Every row belongs to one group in each of 4 separate groupings. Each group adds its own fixed numbers to the row, and there is some noise. The rows also spread widely along 14 directions, which tell nothing about the answers.
In the rows, zero is written as 128.
Some rows, each with its group in each grouping after it:
[113 126 146 101 131 164 111 136 142 132 128 136 131 150 107 131 155  98
 117 108 104 108 111 111 124  88 136 123 161 131 113 121 121 106 120 114
 135 142 145 116 120 104 188 116 130 129] => (1) (2) falo Busek
[ 72 141 179 108  94 161 170 109 105 140 135 129 157 130 100 113 141 101
  88 141 114 139 120 119 149  92 104 159 174 128 130 135  69 150 114 121
 186 115 138 138 132  62  76 121 145 149] => (0) (4) kozog Meben
[134 133 164 104 123 154 144 118 143 115  94 106  99 109 140 116 177 141
 108 117 113 169 126 107  75 109 134 133 134  91 124  72 123  98 133 107
 123 130 131 103 155 137 149 111 121 122] => (2) (1) losir Meben
[ 48 127 149 159 149 134 128 127 147 126 115 156 162 163 135 130 115 111
 113 144 105 129  83 125 119  80 118 104 147 169 131 110 130 141 142 155
 181 117 110 128 126  93 119 123 108 107] => (0) (3) bidum Busek
[116 154 148 104 117 118 138 136 148 121 135 142 125 142 140 131 138 122
 120 120 114 139 112 107  88 135 113 109 124 130 153 101 119  74 154  92
 163 119 168 147 137 120 155 123 135 112] => (1) (4) rul Rovav
[163 107 142 139 190 123 114 125 132 141  75  96 103 125 149 101 145 192
 110 150 106 169 105 145 104 123 149 108  89 100 120  42 142 143 188 139
  92  86  92  69 132 188 116 134  96 103] => (2) (0) losir Seme
[171  88 129 146 133 137 128 160 141 109 108 113  85 128 135 142 182 161
 111 124 129 125 150 130  61 122 145 126  94 120 169 107 167 101 155 142
 106  81 148  66 149 171 104 128 128 131] => (1) (3) bidum Bavug
[ 91  87 128 171 103 137 113 131 101 139 155 143 158 154 116 166 153  91
 164 104  98 134 100 117 143 125 120 129 129 192 143 118 153 125 118 152
 107 102 145 151 125 103 129 159 136 118] => (2) (2) kozog Bavug
[133  89 106 159 135 108 127 161 168 137 109 137 117 138 163 151 137 133
 117 159 129 123 113 129  55 119 147  96 115 145 148 120 162 108 157 157
 153  81 179  98 129 142  96 140 148  96] => (1) (1) rul Rovav
[132 118 182 134 212 142 125 129 137 113 111 107  66 146 111 108 152 124
  99 153 127 119  95 168 125 108 138 129 133 116 107 111 117 168 138 173
 134  76 100  64 133 164  99 118 129 122] => (2) (0) falo Seme
[117 110 164 147 161 128 110  89 143 183 113 110 123 131 134 127  70 101
  87 179 106 143  83 133 113 102 139 110 105 141  50 136 136 192 109 180
 164 130 118  89 137 178  82 140 171 121] => (1) (4) kozog Busek
[ 70 132 146 125 144 150 112 112 158  96  91 150 125 153 121 142 123 108
 104  87 106 141 101 102 132 105 122  92 127 179 121  93 161  96 133 126
 142 148 117 137 147 139 163 112 122 139] => (2) (1) kozog Busek
[111 129 161 106 110 139 153  91 101 128 120 123 128 141 102 124 119 125
  77 140 133 149 141 121 164 127 118 146 128 147 106 144  90 141 121 136
 155 116 137 137 148 110  54 134 164 156] => (1) (4) bidum Meben
[ 95 111 144 114 139 134 122 136  99 132 136 132 144 188 119 141 151 122
 144 126 117 141 109 128 146 118 116 147 137 160 112 140 109 108 105 104
 130 114 110 163 148  95 152 153 100 124] => (1) (4) bidum Busek
[201 134 162 122  99 105 123  77  79 179 191  80 110  90 103 116 166 137
 158 142 101 188 137 129 110 178 152 163  82  95  84 104 101 137 114 132
  64 111 172 112 137 166 109 157 190 115] => (1) (3) rul Rovav
[136 156 131 127 132 119 123  96 163 115 117 153  92 125 143 127 146 107
 122 125  99 145 110  81  85 149 160 104 114 113 111  87 122  91 156 130
 125 154 163 132 135 145 168 126 143  80] => (0) (4) losir Bavug
[ 91 139 132 118 132 129 116 123 165 158 114 150 173 145 138 131  80 109
  96 147 104 125  96 106 117  89 120  91 125 149 113 116 126 141 160 137
 192 133 151 120 114 118 137 118 144 115] => (2) (1) kozog Rovav
[147 158 131  98 159 123 108  98 152 130 126 154 103 152 108 114 120 128
  98 139 107 123 148 100 137 128 160 119  93 107  92 132 105 125 156 146
 134 147 129 106 125 145 141 124 140 102] => (0) (2) kozog Busek
[109 123 147 153 162 127 142 113 134  81 101 156  74 151 126 127 141 138
  88 127 128 138 108 133 152 152 126 104  98 156 160  72 138 117 188 143
 138  94 112 117 145 159  81 123 118 123] => (0) (4) kozog Seme
[125 160 162  93 143 133 133 134 126 139 155 132 140 118  67  92 146 121
  96 129  96 111 112 138 155 112 131 122 159 120 135 106  89 150 172 135
 136  85 169  81  85 125 119 102 157 140] => (0) (1) kozog Seme
[ 99 147 159  86 113 131 141 118 105 139 127 127 157 157 126 127 151 124
 137 127 111 157 125 107 131 118 113 159 152 130 113 137  76 108 111  90
 144 122 137 171 143  72 143 149 118 123] => (2) (4) falo Bavug
[104 103 159 159 164 148 126 108 147 139  98 112 101 110 139 117 149 107
 120 140 103 147  45 139 104 106 151  93 174 141  96  65 143 146 128 159
 116 105 140  93 116 142 126 124 145 106] => (1) (0) falo Busek
[124 112 118 147 143 122 109 125 141 142 106 129 135 125 119 128 150 141
 125 132  93 151 124 119  95 112 162 110 117 142 108 107 151 125 142 165
 100 106 140  92 127 148 118 143 135 108] => (0) (1) losir Busek
[130 107 142 116 135 108 124  90 132 145 102 121 102 174 158 137 101 123
 116 153 141 162  88 115 139 159 130 117  99 148  74 119 122 110 119 104
 144 139 132 163 144 148 131 145 144 108] => (1) (0) rul Busek
[163 118 148 104 115 145 133 116 127 150 136 103 111 106 120 121 176 128
 121 133 115 151 141 114  93 119 149 157 130  89 103 118 106 124 111 124
 111 120 159  96 143 132 132 129 156 125] => (2) (1) kozog Rovav
[122 125 154 133 235 113 136 194 151 116 124 122  97 164 137 106 191 162
 137 192 122 113 122 182  57  86 150 147 159  85 139 139  96 138 141 181
 143  37  97  63 130 115 101 133  82  72] => (0) (1) losir Rovav
[ 95 133 153 118 150 123 165 108 121 145 105 126 127 112 129  97 153 141
 105 170 114 158  87 132 135 119 147 131 199 115 108 102  61 151 150 137
 137  86 160 130 110  76  67 135 143 102] => (1) (4) kozog Bavug
[ 87 145 161 171 127 132 148  98 143  95 168 177  82 147 133 144 143  72
 133 119 117 134  73 114 117 161 115 102 116 161 159  76 131 110 152 148
 162 112 143 158 137 123 139 111 142  84] => (1) (0) kozog Busek
[142 119 165 112 175  98 120 147 127 182 161 100 127 174 132 123 124 107
 141 212 125 113 106 154  93 111 137 169 137  98  60 206  79 175  81 160
 167  94 133 106 125 120 106 156 148  90] => (0) (3) kozog Bavug
[147 165 112  73 130 150 104  92 149  90  79 153 123 135  96 114 140 160
  81  65 102 142 161  71 145 140 151  95  91 128 129  72 138  58 194  86
 107 172 144 125 135 147 186 105 122 144] => (1) (0) kozog Seme
[119 114 142 127 101 159 138  96 134 137 126 136 128 134 120 137 123  98
  87 129 128 128 117 106 134 120 127 124 123 139 116 122 118 130 127 130
 164 135 153 127 134 116 109 119 166 139] => (1) (0) kozog Rovav
[131 108 152 106  94 132 134 140 144 152 116 122 130 165 153 140 113 117
  99 144 136 131 112 118 106 118 103 128 104 135 120 128 134 113 121  86
 176 124 146 125 141 147 141 124 140 138] => (0) (1) falo Busek
[121 113 107 106  90 141 117 122 127 136 126 145 161 176 110 163 138 109
 113 124 129 124 193  87 104 103 139 171  99 141 107 215 115 103  85 136
 156 138 142 150 159  80 125 159 140 129] => (2) (0) losir Busek
[164 117 127 137  88 142 125 125 128 147 170 129 130 110  97 142 152  94
 121 121 114 115 140 110 100 129 141 134 107 131 142 138 130 132 135 159
 126  96 193  92 120 136 113 131 189 129] => (2) (0) bidum Rovav
[127 140 157  98 168 118  97  93 124 157 125 110 141 152 108 117  89 110
 126 138 101 148  79 123 158 130 138 102 130 155  46 128 121 141 113 140
 123 142 133 129 117 151 146 138 164 121] => (1) (0) bidum Meben
[126 140 159  66 146 102 129 115 106 186 102  97 181 146 129  89  96 177
 113 163 103 176  93 134 172 123 119 123 142 123  76 100  78 146 151  84
 130 108 130 132 101 125 116 139 127 131] => (0) (1) kozog Bavug
[ 87 106 142 164 156  88 128 173 144 170 134 136 159 156 174 136  96 114
 152 176  99 131  12 152  95 124 100  70 150 170 152  73 148 143 181 131
 171  61 157 134  94 136 129 143 118  75] => (1) (4) kozog Bavug
[138 141 147  99 117  83 133 121 129 124 108 111 123 126 125 135 108 151
 109 126 126 166 121 122 114 175 113 105 109 163 124 127 142  86 145 114
 127  93 190 141 133 168  77 145 184 146] => (1) (3) kozog Bavug

New rows, each followed by its group in each grouping:
[106 139 151  81 101 135 131  83 102 164 122 128 180 151  98 125  93 131
  83 137 116 153 153 103 180 116 121 147 120 147  75 164  81 144 112 116
 160 142 137 150 134  93  92 136 159 157] => (1) (1) kozog Bavug
[117  96 130 143 105 134 135 134 110 131 156 144 127 169 124 152 164 107
 134 139 132 118 125 120 135 128 122 158 122 145 149 138 110 132 135 131
 143  98 142 144 134  88 118 142 125 115] => (2) (3) kozog Bavug
[151 120 128  99 109 115 115 148 137 153 145 116 133 136 114 145 144  95
 134 132 113 121 123 112  85 133 137 135 133 134 103 174 132  97  99 122
 131 116 200 122 129 140 138 154 181 130] => (0) (4) kozog Rovav
[157 119 124  94 114  84 126 155 135 155 123 123 143 169 159 137 116 158
 138 155 129 156 125 118  91 152 117 127  87 130 119 135 129  88 137  85
 144 103 160 144 136 152 143 153 131 107] => (0) (1) bidum Busek
[141 145 158  93 115 119 153 107 114 105 114 121  92 119 110 119 148 141
  95 116 126 163 134 117 129 165 121 127 121 132 138 103 114  92 151 109
 124 105 164 135 146 148  83 128 162 145] => (1) (4) kozog Meben
[104 141 160 111 156 132 127 115 162 147 130 137 117 151 128 118 108  95
  88 167 122 110  91 121 110  97 133 120 148 116  89 140  97 151 132 142
 192 135 141 110 121 118 134 109 148 107] => (1) (3) kozog Busek
[ 98 120 151 125 134 132 143 155 128 144 156 139 142 168 132 127 157 109
 128 167 126 111 100 136 111  97 109 157 155 112 142 131  83 148 143 120
 184  94 136 133 122  70 135 128 106  95] => (2) (3) kozog Seme
[114 118 129 107 190 134 126 155 142 110  65 131 129 177 162 126 149 194
 107 149 123 149 153 131  85  92 134 132 107 111 135 118 124  92 152 112
 153 112  74 118 171 115 123 141  56 111] => (1) (4) kozog Rovav
[132 103 145 103 155 147 113 131 130 145 110 123 121 180 129 125 126 120
 106 140 118 116  93 122 156 113 131 126 128 130  98 116 113 133 137 100
 140 135 112 117 124 138 163 128 110 131] => (0) (4) kozog Bavug
[161 123 142 120 113 118 118 132 118 148 139 123 131 137 124 131 128 145
 126 115 104 146 115 128 129 147 118 102  83 149 147  74 151 114 177 109
 112  96 152 107 120 174 143 126 141 132] => (1) (1) falo Bavug
[185  97 132  77 171 126  99 149 143 137  89  92  93 168 124 128 119 144
  86 136 135 116 115 139 137 127 134 111 102 124  99 124 139 113 151 100
 112 112 131  84 128 201 150 131 136 157] => (2) (4) losir Rovav
[172  86 110  90 105 141 115 149 125 148 116 115 116 156 117 137 151 121
  97 121 131 108 104 117 148 137 134 120 133 131 122 107 126 100 161  72
 111 120 179 116 108 146 170 128 141 148] => (1) (4) losir Seme
[107 145 139 146 155 136 128 112 158  38 119 181  50 158  96 156 151 112
  85  89 130 110 172 110 118 148 137 108  80 171 166 141 163  75 147 182
 140 113 129 118 169 156  89 116 151 133] => (1) (2) kozog Busek
[126 148 154 118 138 129 116 121 135 155 152 135 136 149 128 124 120 111
 124 144  92 129 110 112  99 107 129 120 103 116 116 108 116 136 150 131
 162 135 125 115 131 132 161 125 121  98] => (1) (4) rul Meben
[136 133 128 127 113 134 102  82 151 124 107 145 119 149 150 145 115 121
 116 105 109 154 122  71 112 138 139 104  67 138 103  84 149  97 152 110
 130 184 130 142 154 157 184 126 131 109] => (2) (3) bidum Bavug
[140 171 173  97 165 129 138  96 184  79  91 122  46 100 134 112 132 113
  87 107 126 150  91 110  88 156 134  82 128 114 118  74 138  80 149 126
 139 129 168 105 141 192 134  95 180 126] => (2) (0) kozog Rovav
[ 81 171 158  51  88 109 153 125 117 151 118 119 189 127 100 112 114 131
  99 120 108 158 112 111 143 121 103 125 188 153 122 143  78  92 130  73
 163 106 202 170 107  74 107 133 167 158] => (1) (4) rul Busek
[147  96 130 133 124 136 133 155 127 127 159 129 101 158 125 143 180 118
 129 139 135 106 113 138 109 129 135 138 129 125 160 113 118 110 151 120
 134  90 160 111 123 115 137 125 130 113] => (1) (3) rul Rovav
[104  82 144 138 174 157 127 143 157 137 122 143  80 187 143 132 145  73
  99 172 138  80  50 137 139  95 141 123 169 127 102 127 104 155 127 132
 173 122 119 109 115 115 157 116 113 102] => (0) (4) kozog Busek
[130 164 128 103 122 119 103  93 151 116 123 152 129 138 124 138 118 112
 131 100  93 152 136  71 111 138 140 103  92 139 102 111 140  83 142 132
 125 171 155 149 142 140 177 137 152  99] => (2) (2) bidum Meben
[154 158 150  93 119 114 113 118 156 112 108  97 102  89 114 125 157 134
 127  89  95 166 129 100  53 144 147 102 123 125 114 100 166  59 129 117
  95 139 194 107 143 179 153 127 178 134] => (1) (3) rul Meben
[168 135 128  89 139 102 114 138 165 160 123 106 115 123 150 127 153 120
 152 157 114 145 117 100  24 130 165 133 146  87  64 170 115  87  84 122
 127 130 199 120 138 132 172 152 167  75] => (1) (0) bidum Busek
[162 150 158 111 161 115 151  91 147  94 110 121  36 100 125 100 167 145
  97 140 128 161 116 122 110 168 163 109 128  96 114  70 107 110 165 145
 106 107 164  97 132 168  95 108 164 101] => (1) (1) rul Meben
[142 134 110  93 113 114 124 143 125 134 127 146 149 156 130 134 133 154
 120 117 113 138 128 108 128 146 120 109 104 138 161  96 125  77 190  82
 134 110 164 145 122 126 152 135 119 123] => (1) (4) kozog Rovav
[190 102 167 125 141 120 134  98  78 150 200 105  45 146  89 123 175  92
 138 156 135 131  97 155 178 183 145 172 109 110  93 124  78 171 119 144
  79  80 143 110 124 168 112 144 170 117] => (2) (4) kozog Busek
[112  78 156 148 126 168 149 140 163 151 103 111  88 110 167 127 179  90
 111 158 126 129  50 128  63  86 146 119 201 104 104  83 124 138 105 121
 151 117 168  93 126 115 151 108 140 101] => (1) (1) falo Busek
[126 146 172  89 157 129 159 136 123 181 123 109 160 130 133  80 132 163
  97 195 113 138 104 146 116  89 126 145 170  70 119 111  46 173 162 118
 178  75 131  96  98  80  92 115 115 100] => (1) (0) kozog Bavug
[122 184 172  70 142 106 140 113 117 152 145 126 157 149 122  99  93 144
 105 154 111 153 112 125 149 128  99 128 116 111 116 112  66 138 164  99
 173 110 133 137 122 121 122 125 134 122] => (2) (4) bidum Rovav
[136 162 140  75 154  92 138 190 127 110 135 135 142 174 123 121 147 170
 131 135 117 127 145 136  93 128 100 129 111 123 189 130 110  84 188 103
 154  57 142 126 129 121 128 137  96 114] => (2) (4) bidum Meben
[156 134 123  65 191 111 118 113 136 112  87 116  97 147  87 107 129 151
  84 137 138 126 138 134 174 144 164 120 146 131  81 159  92 120 147 148
 105  95 162 107 111 141  85 138 173 144] => (2) (0) kozog Rovav
[120 124 131 144  95 128 130 129 132 137 141 147 148 137 131 147 139 121
 127 122 104 140 132 107  93 128 123 117 101 148 152 104 141 110 151 134
 141 107 155 128 134 122 130 131 135 109] => (1) (1) losir Bavug
[139  99 158 156 142 107 140 125 111 146 158 115  87 152 130 138 147 101
 134 179 130 136 109 149 108 146 138 150 110 132 109 151 113 155 109 172
 138  80 138 114 142 145  65 159 157  98] => (0) (4) rul Meben
[154 105 134 171 193  88 118 189 122 125 168 132  95 174 131 142 169 163
 156 173 118 115 139 178  57 130 133 139  69 131 180 137 155 137 168 189
 126  25 107  75 142 165  86 151  96  80] => (1) (3) kozog Busek
[136 112 131 118 135  84 137 151 111 160 138 119 148 155 141 128 132 155
 140 173 124 144 102 144 118 150 121 132 135 137 132 129 103 126 159 119
 136  65 168 139 111 112  90 156 136  98] => (1) (3) kozog Bavug
[138 117 138 106 166 107 138 142 135 129 103 117 101 146 129 121 142 147
 106 170 137 133 140 138 110 121 140 142 137 113 112 158 104 133 133 158
 141  79 146 105 133 124  65 148 146 109] => (2) (2) kozog Meben
[161 127 131  79 206 118 113 103 131  90  70 112  56 157 106 111 157 165
  95 129 129 147 147 125 149 146 179 123 124 121  73 133 112  97 138 138
  80 128 116 106 148 162 112 140 129 129] => (1) (4) rul Meben
[106 148 132 134 134 154 101  90 156 106 117 163 118 130 121 129 147 114
 126  72  78 152  98  80 124 121 145  82 100 149 133  30 161  94 177 119
 105 169 123 125 134 152 220 102 107 106] => (2) (1) kozog Busek
[125 127 157 100 134 135 155 132 117 137 117 120 114 138 126 113 163 137
  99 163 133 134 126 135 117 115 130 160 161  99 115 133  70 134 132 110
 157  95 151 124 136  90  94 135 132 120] => (1) (4) falo Seme
[113 137 178 125 126 147 157  91  52 135 175 136 144 159  78  98 153 159
 103 134 112 146 128 153 233 135 104 160 109 134 167  63  55 178 198 120
 125  75  81 128 113  89  76 111 100 144] => (1) (3) kozog Bavug
[101 173 158 115 210  80 124 110 154  96 132 154  73 156 131 112 132 120
 146 142 111 153  64 136 123 169 142  85 146 146  94  93 112 100 154 147
 124 103 142 148 123 148 154 126 137  69] => (1) (1) kozog Busek
[136 150 138 109 117 135 122  99 161 104  75 125 109  96 148 126 136 150
 104  86  98 180 118  81  75 141 140  80 104 131 128  50 164  56 158  93
 111 158 165 124 157 174 159 120 147 131] => (1) (4) bidum Rovav
[134 143 132  80 164 114 121 145 148 113 104 121 117 142 117 124 153 140
 118 130 120 131 138 123 110 119 144 126 156 118 111 146 107  88 132 133
 119 103 163 117 128 117 129 142 146 119] => (2) (2) losir Rovav
[ 92 119 133 138 130 131 138 145 148 146 117 159 154 162 158 123 122 131
 111 156 113 130  82 118 119 108 111 105 124 132 148  72 119 132 183 102
 185 113 130 130 116 107 145 116  95  94] => (0) (1) kozog Seme
[131 106 153 134 172 126 110 114 114 145 126 103 123 153 115 124 130 132
 118 152 116 143 102 152 148 115 136 131 115 139  92 114 119 162 135 158
 115 101 105 101 129 150 107 142 134 126] => (2) (3) losir Rovav
[147 100 150 120 162 149 111 119 145 136 116 117  84 154 114 130 131 111
  83 141 127 106 114 131 135 110 153 119 119 129  91 126 128 148 130 148
 132 122 129  75 127 166 131 112 149 137] => (1) (1) rul Bavug
[129 105 113 128 201 112  95 148 156 112 115 131  93 171 140 149 180 115
 170 147 120 125 127 127  70 114 177 139 146 131  70 180 133  99  84 175
 103 114 138 120 155 117 162 166 124  73] => (2) (1) falo Rovav
[109 147 167 113 137 163 119 119 121 147 146 129 152 136  92 118 131 109
 103 125  87 123 134 120 115  79 125 136 120 123 120 125 115 150 131 146
 159 132 110  95 138 121 132 119 126 135] => (1) (4) kozog Meben
[109  78 124  76  85 203 137 164 160 128  56 124 152 170 159 137 174 132
  80 105 137 110 127  78 104  58 125 141 175 108 129 113 118  70 112  31
 167 174 137 124 142  74 209  99  80 158] => (0) (1) bidum Bavug
[106 143 173  87 179 122 109 120 127 145 105  93 146 126 109  98 114 140
 125 119  95 164  52 145 154 119 123  82 175 155  74  73 124 120 133 109
 104 112 144 114 107 157 152 121 151 143] => (1) (1) bidum Rovav
[159 126 109 101 179 119 111 142 160 106 104 143  91 169 121 127 151 135
 113 144 129 107 145 113 100 130 167 121 114 114 108 158 127  97 146 152
 131 117 141 104 131 137 136 137 128  97] => (0) (0) kozog Meben
[142  96 153 159 102 149 153  98 120 159 142 128 102 117 123 118 126 125
  66 165 130 127 103 138 144 122 128 124 100 119 149  71 114 186 186 146
 156  92 139  78 115 150  63 104 157 134] => (1) (3) kozog Busek
[143 187 181  93 157 105 107 113 149 127 129 105 117 110  98 101 113 130
 110 114  85 149 106 125 105 139 127  92 109 127 109  92 136 113 159 135
 117 117 154  87 114 197 144 112 168 133] => (0) (3) losir Bavug
[122 170 151  43 151 137 102  81 125 130 101 131 153 168  79 105  90 148
  70 106 105 138 157  99 200 112 139 119 110 141  68 139  87 119 145 102
 136 167 115 129 125 129 153 110 138 163] => (1) (1) rul Bavug
[129 188 138  49 155 124 113  88 145 114  66 130 141 134 113 104 120 169
  91 111  95 171 171  82 120 111 151 120 110 109  82 121 104  89 154 110
 127 166 124 133 154 129 148 134 121 128] => (2) (4) falo Meben
[147 191 164  63 159 118 102  93 135 119  99 104 130 116  97 109 129 155
 117  98  84 179 179 103  91 125 148 130  91 115  69 146 128  83 103 128
 104 155 130 110 169 174 136 147 156 148] => (0) (4) falo Rovav
[101 116 156 138 111 152 148 131 128 116 132 139 120 159 136 135 156 114
 114 130 123 129 108 119 116 113 107 135 121 132 160  91 124 116 148 111
 168 124 119 132 142 105 134 114 108 122] => (0) (3) kozog Meben
[103 127 138  86  98 157 111 119 184 159  99 142 151 153 162 138  88  79
  91 116 108 116  60  72 111  99 115  78 148 136  88  91 135  97 137  58
 190 195 171 144 115 126 236  95 142 122] => (1) (1) kozog Bavug
[135 111 163 105 159 148 125 112 107  94 118 111  65 149 102 121 183 126
 121  93 124 148  84 137 168 153 136 123 150 149 112  77 124  92 124  98
  69 113 126 129 139 159 157 124 127 150] => (1) (4) bidum Busek
[159  53  82 134 127 107 121 178 115 142 112 129 139 188 145 163 135 158
 118 160 151 111 146 139 122 127 131 138  89 159 154 164 141 118 157 132
 132  62 150 118 136 135  78 171 121 128] => (2) (4) bidum Rovav
[119 152 177 102 185 133 153 107 132 101 113 127  77 125 109  87 147 152
  84 134 122 146  78 152 171 141 129  96 157 120 133  43  89 131 192 124
 125  86 128 100 110 147 104  90 133 129] => (1) (1) kozog Rovav
[113 155 165  96 182 106 135  92 143  82 102 128  65 148 106 124 130 119
 102 128 139 153 125 125 132 160 140 130 134 146  81 167 107 103  99 158
 131 106 143 143 156 147  83 140 174 125] => (2) (0) kozog Busek
[161 124 148  67 115 138 126 162 158 132 102 103 121 145 131 124 135 136
  86 128 135 111 128 122  93 107 115 123 129 106 135 129 128  87 143  72
 159 123 171  93 127 152 153 108 148 160] => (0) (3) falo Rovav
